Every row belongs to one group in each of 4 separate groupings. Each group adds its own fixed numbers to the row, and there is some noise. The rows also spread widely along 11 directions, which tell nothing about the answers.
Known rows, each followed by its group in each grouping:
[-10 -14 -22  -5   5  14 -17   3  -1   2 -11   6   9   6  -5  -1 -14  -4
  10  20  -5 -12]
k397 k8 F k159
[ -7 -16 -22  -8   0  -1 -12 -11  -4 -12   0   1   4  -7  -4   6 -16 -13
   7  -8   5  -5]
k506 k465 Q k493
[-12   1  11   2 -10  -8 -10  -8  20 -13  -2  20  12   0   5  17  -1 -15
 -17   9  -1 -16]
k814 k147 L k493
[ -8 -10  12 -34 -23 -13  -5  -8  -6 -15 -11  -7 -18  20  -9 -15 -11  -1
  26 -12 -10   5]
k113 k147 U k41
[-11   4  12  30  -3  -3 -11  -4   5  -5  -1  -2  11  -7 -11   8   7 -26
 -28  21  -1 -22]
k397 k8 P k335
[ -4  -9  14   9  -2   7  -7  -4  -5  -8   9   3 -11  -5 -12  -6  -7  18
  -5  16  -3 -10]
k237 k465 F k159
[  2   5   4  -4 -20   6 -19  10   1   2 -20  18  -2   0 -12   3  19  -4
  -6  27  -8 -11]
k814 k8 P k335
[  3 -11 -13   0  -2   9   6  -9 -12  -1  11  -8 -11   4   5   3  -4  -2
   2   1  -1   8]
k113 k147 N k41
[ 19  -8  -3 -15 -13 -19  18  -4 -22   5  24  -6 -11 -21  24   2  -6  35
  17   6  20   0]
k506 k465 Q k335
[  5   4  13  -7  -5  -7   9 -13  -7   7   9 -11 -16  17  -3   7 -17   2
   9  -5   0  21]
k237 k465 N k159
[ -1 -15 -33 -21 -13  -2   4 -13 -18  -9 -10 -26  -9   0  -5  -6 -12 -21
  16 -21  -6  20]
k113 k465 L k493
[  4  -9  -5  -7   4  -4  29 -35  -2 -15  19 -11 -17  -6  17  -2  -9   7
   0 -21 -13   1]
k506 k465 U k159
[  2 -12 -21  -2  23 -14  10 -24  -3   2  15  -1   5  -8  23  19 -23  -9
   3  -1   2 -14]
k814 k465 U k493
[ 12   1 -24   0  -1  27 -18  12   7  13   1  30  -4   0  -5  34  10  -3
  -8  25   5   0]
k814 k465 N k159
[ -7  -6 -14 -11 -30  21  -9   3  -5 -22 -16   3  -2  -5  -6  -6  14  -8
  -2   0  -4  12]
k113 k147 N k493
[  2  -3  -9  -9  -2 -13  13 -12  -7   7  -1  -3  11  -3  24  10  -5  -5
   3   8   2  -4]
k814 k147 Q k493
[  1   2 -14   6  -9  -2  -9   4  -8  -4  -6   0   6 -28   1   7  12   0
  -3  23  10  -6]
k506 k8 P k493
[  9 -24 -32   1  22  14 -12 -17 -10   8  12   5 -27   9 -13  16 -11   1
  11  -2 -23 -15]
k113 k465 N k159
[  7  11  -3  10   2  -3   0  -9   4  17 -13   1 -11   3  -7  20   9 -10
  -1  14 -16   0]
k506 k465 N k159
[  8  -1  -4  -8  -7  -5   0 -15   7 -11  16  12  -7  -5  12  17  -2   7
  -1  -2   2   0]
k113 k8 L k159
[-12   3   5 -10 -25  -4  10 -12  12 -23  -1   4   3   5  11   6   3 -27
 -13 -14   4   4]
k814 k147 U k41
[ -2  -2   0  -9  -2  10  13   0   4  14 -30  -1  19   9  15 -18   6   5
   6  41 -24   6]
k113 k8 P k493
[ -9 -43 -18 -11  -6 -13 -12   3 -28  -1  36  -5 -17  -2 -14  -2 -32  21
  11  -4  12 -32]
k397 k465 L k493
[-20   4 -19   3 -13  14   4 -13  22 -33 -21   1  23  -8  14  -1   2 -31
 -11  -1   2  13]
k397 k8 N k159
[ 29  24  15 -14  -2  -8   6 -17 -17  16   3 -11 -20  10   1  23   7  -2
  10   0 -11  25]
k113 k147 U k493
[ -6   7  14 -29 -35  10 -10  20  17  13  -8  22   9  40  -3  20  -2 -22
   0   6   3  19]
k113 k147 U k159
[ -3   8 -15  23   2   3 -10 -13  -1   4 -12 -14  -2   0 -18  20  -1 -50
 -13  -7  -6   5]
k506 k465 N k335
[ -4   5  -2  -3 -23  14 -29   1   9 -25  -4  26  -8  -7 -14  19  12 -10
  -9  -3   5   1]
k506 k147 N k493
[ 11   0  -1   0  14  -4 -14 -22  -1 -14  11  20  -3 -16   7  18  -2  12
  -2  11   0 -17]
k814 k8 Q k493
[  2  14  -2   0  -3   1 -13 -14   5 -22 -14   8  12 -18  11  10   5 -11
   0   9   4  11]
k113 k8 F k493
[ -5  -3  -3 -14 -38  -8  20  10 -13  20   5  -8   1  11  12  11   6 -11
  -6  -3   8   2]
k506 k147 U k493
[ 23   6   0  -4  16  11  -8 -13   0  19  23   6  -8  19  -2  29 -17  -8
   0   3   2  15]
k506 k147 L k335
[  5  -2   6  -6  -8  17  -8 -14   4 -16  -3  22 -21   8  -6  -1  12  11
  -4   8 -17  -3]
k814 k8 N k41
[ -4   2  15  -8   4  -1   3 -25   0  -6   4  -8   3  21   0   0 -20 -17
  -2 -10 -13  12]
k113 k8 U k493

New rows. What belongs after each?
[  5  23  25  -7 -11 -18  17 -22   0  -2 -15 -26   5  10   6  -9  -5 -15
   4   2  -8  27]
k397 k8 L k335
[ -2 -12   5 -25  -9   4 -13  -7   6 -15 -10  14 -16  13 -15 -12  -8  11
  13   8 -14   0]
k814 k465 L k41
[ -7   4  -2  11   3  -9   9 -21   1  -3  -4 -12   8   0   9   6  -3 -25
 -10   2  -5   2]
k237 k8 P k493
[ -7  -7  25 -17  -4  -9  -5 -14  -8  -4  23  -1  -1  33  -1   4 -34  -4
   8 -14   3   4]
k397 k147 F k493
[ 12 -24 -31  -5 -11  37  13 -12 -12  -5  14   7 -26  11   2  -4  23   3
 -13  -3 -25  -4]
k113 k8 P k41
[ 10  -2 -21 -21  13  -4 -13 -12  -6   3  17   2   7  12  12  26 -27 -19
  19  -9  15  21]
k113 k8 P k493
[ 13  -1  -3  12  13 -30  10 -19 -38   4   6 -44 -23 -37  -4 -10 -11  15
  16   8   5  -6]
k237 k465 U k335
[  6   2   2 -24   9  14 -24 -12   9 -18  -7  21  -3   5  -9   6 -14   1
  13   6  -3  11]
k814 k465 U k493
[  3   1  11  -5  -3   5   2  -8   1  -4  -1   0 -11   6  -3  -2  -8  13
   7  11  -5  14]
k237 k465 N k159
[ 18   3 -24 -12  15  -6   2  -5  -2  27   8   4   5   2  18  29 -15   1
  12  19   9   6]
k814 k8 L k159
[  6   8  -4   5   7  13  -9 -15   4  -6  14  15   9   0  10  23  -6 -12
 -12   1   7   9]
k506 k8 F k493
[  0   8 -14  -2  -6   0  -7  -9   1 -13 -21 -15   9 -14  -7   2   0 -27
   1   2  -1  24]
k113 k465 L k493
[  8  10  10   7  -8  13   1 -12   4 -13   9  12   4  -4  16   9   8  -4
 -15   8   1   8]
k113 k8 F k335
[ 12   2 -30  -6  -6  -7  -3 -12 -24   7  14 -28 -18   1 -13  22  -9 -22
   7 -22   8  16]
k397 k8 L k159
[  7 -15 -30  -5   1  10 -22   6 -12   8 -10   1 -18  -3 -26   8   1  -4
   7  17  -6  -7]
k814 k465 L k41
[  6  -6   0   0   4   4   5 -25  -3  -5   6   7 -17  -1   3   4   6   7
  -7   1 -23 -16]
k506 k8 U k493
[-11  -2  10 -12 -31  26   7  -5  20 -28   4  27  10  10  17   1   7  -7
 -26  -4   4   9]
k237 k8 U k493
[ 23   4 -23  -9  -4   3  17  -6 -33  14   3 -31 -17  -7   8   2   1   2
  18   2  11  36]
k237 k465 F k41
[ 12  18   7  -5 -26   4  13 -14  15  -4   6  14  -5   5  11  28  19 -16
 -21  -8  -3  21]
k506 k465 L k493
[ 13  12   1 -15  -9   7   3  -8  13  -1  -7   9  -3  11  11  10   4  -2
   4  12   2  29]
k237 k8 L k41
[  7  13   7  -6 -13 -12  -4 -13   0  -7   8   4 -15  -4   0  18   0   3
   6  -8   6   9]
k506 k8 N k159
[  6  12   5  11   4   2 -17 -10  21 -11   1  27   6  -5   2  29   7 -24
 -18  13   3  -8]
k814 k465 P k335
[ 26  -3   1 -39  12  21 -15 -20  -5 -10  16  20 -21  26  -3   5 -12  25
  24   0 -10  23]
k397 k8 P k493
[ 13  11 -15   5  11   3  12 -24  -6  -1   7 -14  10  -9  21  22  -4 -20
  -5  -3   9  23]
k237 k147 Q k493
[-17 -22  26   4 -17  -3  -5 -11 -14 -20   7  -6 -19   6 -16 -26 -11  14
  -1  -2 -16 -22]
k113 k147 N k335
[ 16  11  -2  -6   8  -3  10 -28   9 -20   6   7   0 -18  28   7  -1   8
  -1   5   2   9]
k814 k8 L k335
[  0  -9 -14 -19 -30  10  12  -6  16 -22   6  42   2  -5  42  18  23   6
 -13   0   1 -15]
k814 k147 F k493
[-12 -19   4   2 -26  29  19   5   1 -10  15  12  14  -4  14 -19   6  21
 -34  23  -2  -8]
k814 k8 L k493
[ -4   3   2 -15 -19  -3   6  -3  -8   1   0  -9  10   9   7   3 -10 -16
   0  -4   6  19]
k113 k8 U k493
[ -9 -11  15  -1 -25  -6  -5   9  -4  10   2   9  -7   6 -14   0   5  12
  -5  18  -7 -27]
k506 k147 Q k159
[-11 -17 -13 -20 -15 -19   5 -17   3 -20   1  -6 -10  -1   9  -3 -14  -7
  15 -19   2  -3]
k506 k147 L k41
[  0   6  20  -6  -4 -23  -4 -19  -1  -1   7  -4  -5  12  -3   7 -19  -9
   2  -6   0  -1]
k814 k8 L k335
[-10   3  17 -17 -14   1  -7   7   7 -13 -15   5  15  -4   2 -11 -12   6
   8  21  12  15]
k237 k465 U k493
[-22 -10  17 -19 -19  -6 -10 -14   8 -21 -10   2  -1  25 -21 -12 -21 -17
   4 -17 -14  -3]
k814 k465 Q k159
[  7   9  13   4  -7 -12 -10  -9 -17   3  -4 -14 -15   4 -18   6  -2 -12
   5   1  -6   0]
k397 k465 F k335
[  4  -2 -30  -9  16 -13   5 -17   6  -6  -2   5  10 -18  32  19 -16  -6
  16   5  11   0]
k814 k465 F k159
[  1  -4  -4  -1 -13  -1  16 -12 -10  -7 -15 -10   2 -16  14 -12  16   8
   0  16 -15  -4]
k113 k147 Q k493
[ 19  15  -5  -7  11   6  -5 -17  -4   1   3  -2 -12   4  -4  21   2  -9
   4   3  -5  17]
k814 k147 P k159
[  2   3 -12   7   4   6  -2  -7 -14  -6  23  -6  10 -20  11  11 -15   0
  -8   6  25   9]
k814 k8 F k159
[ 15  19  13 -10  -1 -12  -6 -11   3  -1   1   7  -5  -9   2  20  -1   2
   7   8   6  12]
k506 k465 U k493
[ 10  11   8  13  -9   7  13 -18  -8 -21  19  -7  -9 -22   9   8   8   6
 -18  -3  13  22]
k237 k465 N k493
[ -4 -16 -16  -5  25  18  -7 -19  10 -15   7   3  11   6   3  -7 -31 -12
   5   2  -2   7]
k506 k465 P k335
[  2  -8 -15   0  15  -3  -9 -14   5 -22  14   4  12 -19  20   9 -17  -7
   6   7  17  -3]
k113 k147 P k335
[ -7   4   2   6 -24 -14  15  10 -17   5  -5 -18  22 -22  24 -11   0   0
  -1  23  20   5]
k113 k8 F k335
[ 10   2   0   2  -5  -8  -3 -15   1   0  22  17  -9   6   9  34   8 -13
 -12  -6  -3  -9]
k113 k8 P k493
[ 12   0   7 -18  -3   7  -7 -15  -4  -5  18   8  -9  23   8  14 -17  -8
  10 -15   2  17]
k113 k147 F k335
[  6   6   4  11   9  10   7 -14  -7   7  12 -14  -5  -3  -6   7  -5  -3
 -11   8  -5   5]
k506 k147 U k159
[ -2  -3 -19 -13   8   9 -17   1   8   1 -18   6  21   7   7   2 -15 -21
  14  20   3  11]
k113 k8 P k335
[  0  14  24   1  -6 -26  -5 -12   4 -18   3   0  -7 -12   2  13   2  -1
   3   8  10  -7]
k397 k147 U k41
[  6   5  18   0  -6   6  -6 -15 -17  -5   6 -10 -22   6 -27  -7   4   6
  -7   2 -16   4]
k814 k8 P k159
[ 35  21  -4  -6  21  -3  -6 -19   0  15  11   7 -17   2   7  42   7  -4
  13  10  -5  17]
k113 k147 P k159
[  8 -14 -35 -24  -5  16  11 -20  -2 -25   3   3  -5  -5  18  -1  -2  -6
   9 -17   5  18]
k814 k465 Q k41
[ 25  29 -22 -25  -1   6 -12  -2   4 -16  -8   6   5 -30  12  27   2  -5
  17   7  31  44]
k814 k465 U k159
[  3  -7 -10 -23 -13   4   3  -7  -4 -19  -4  -2   2 -11  12 -13  -5  18
  13   9   3  11]
k397 k8 L k493
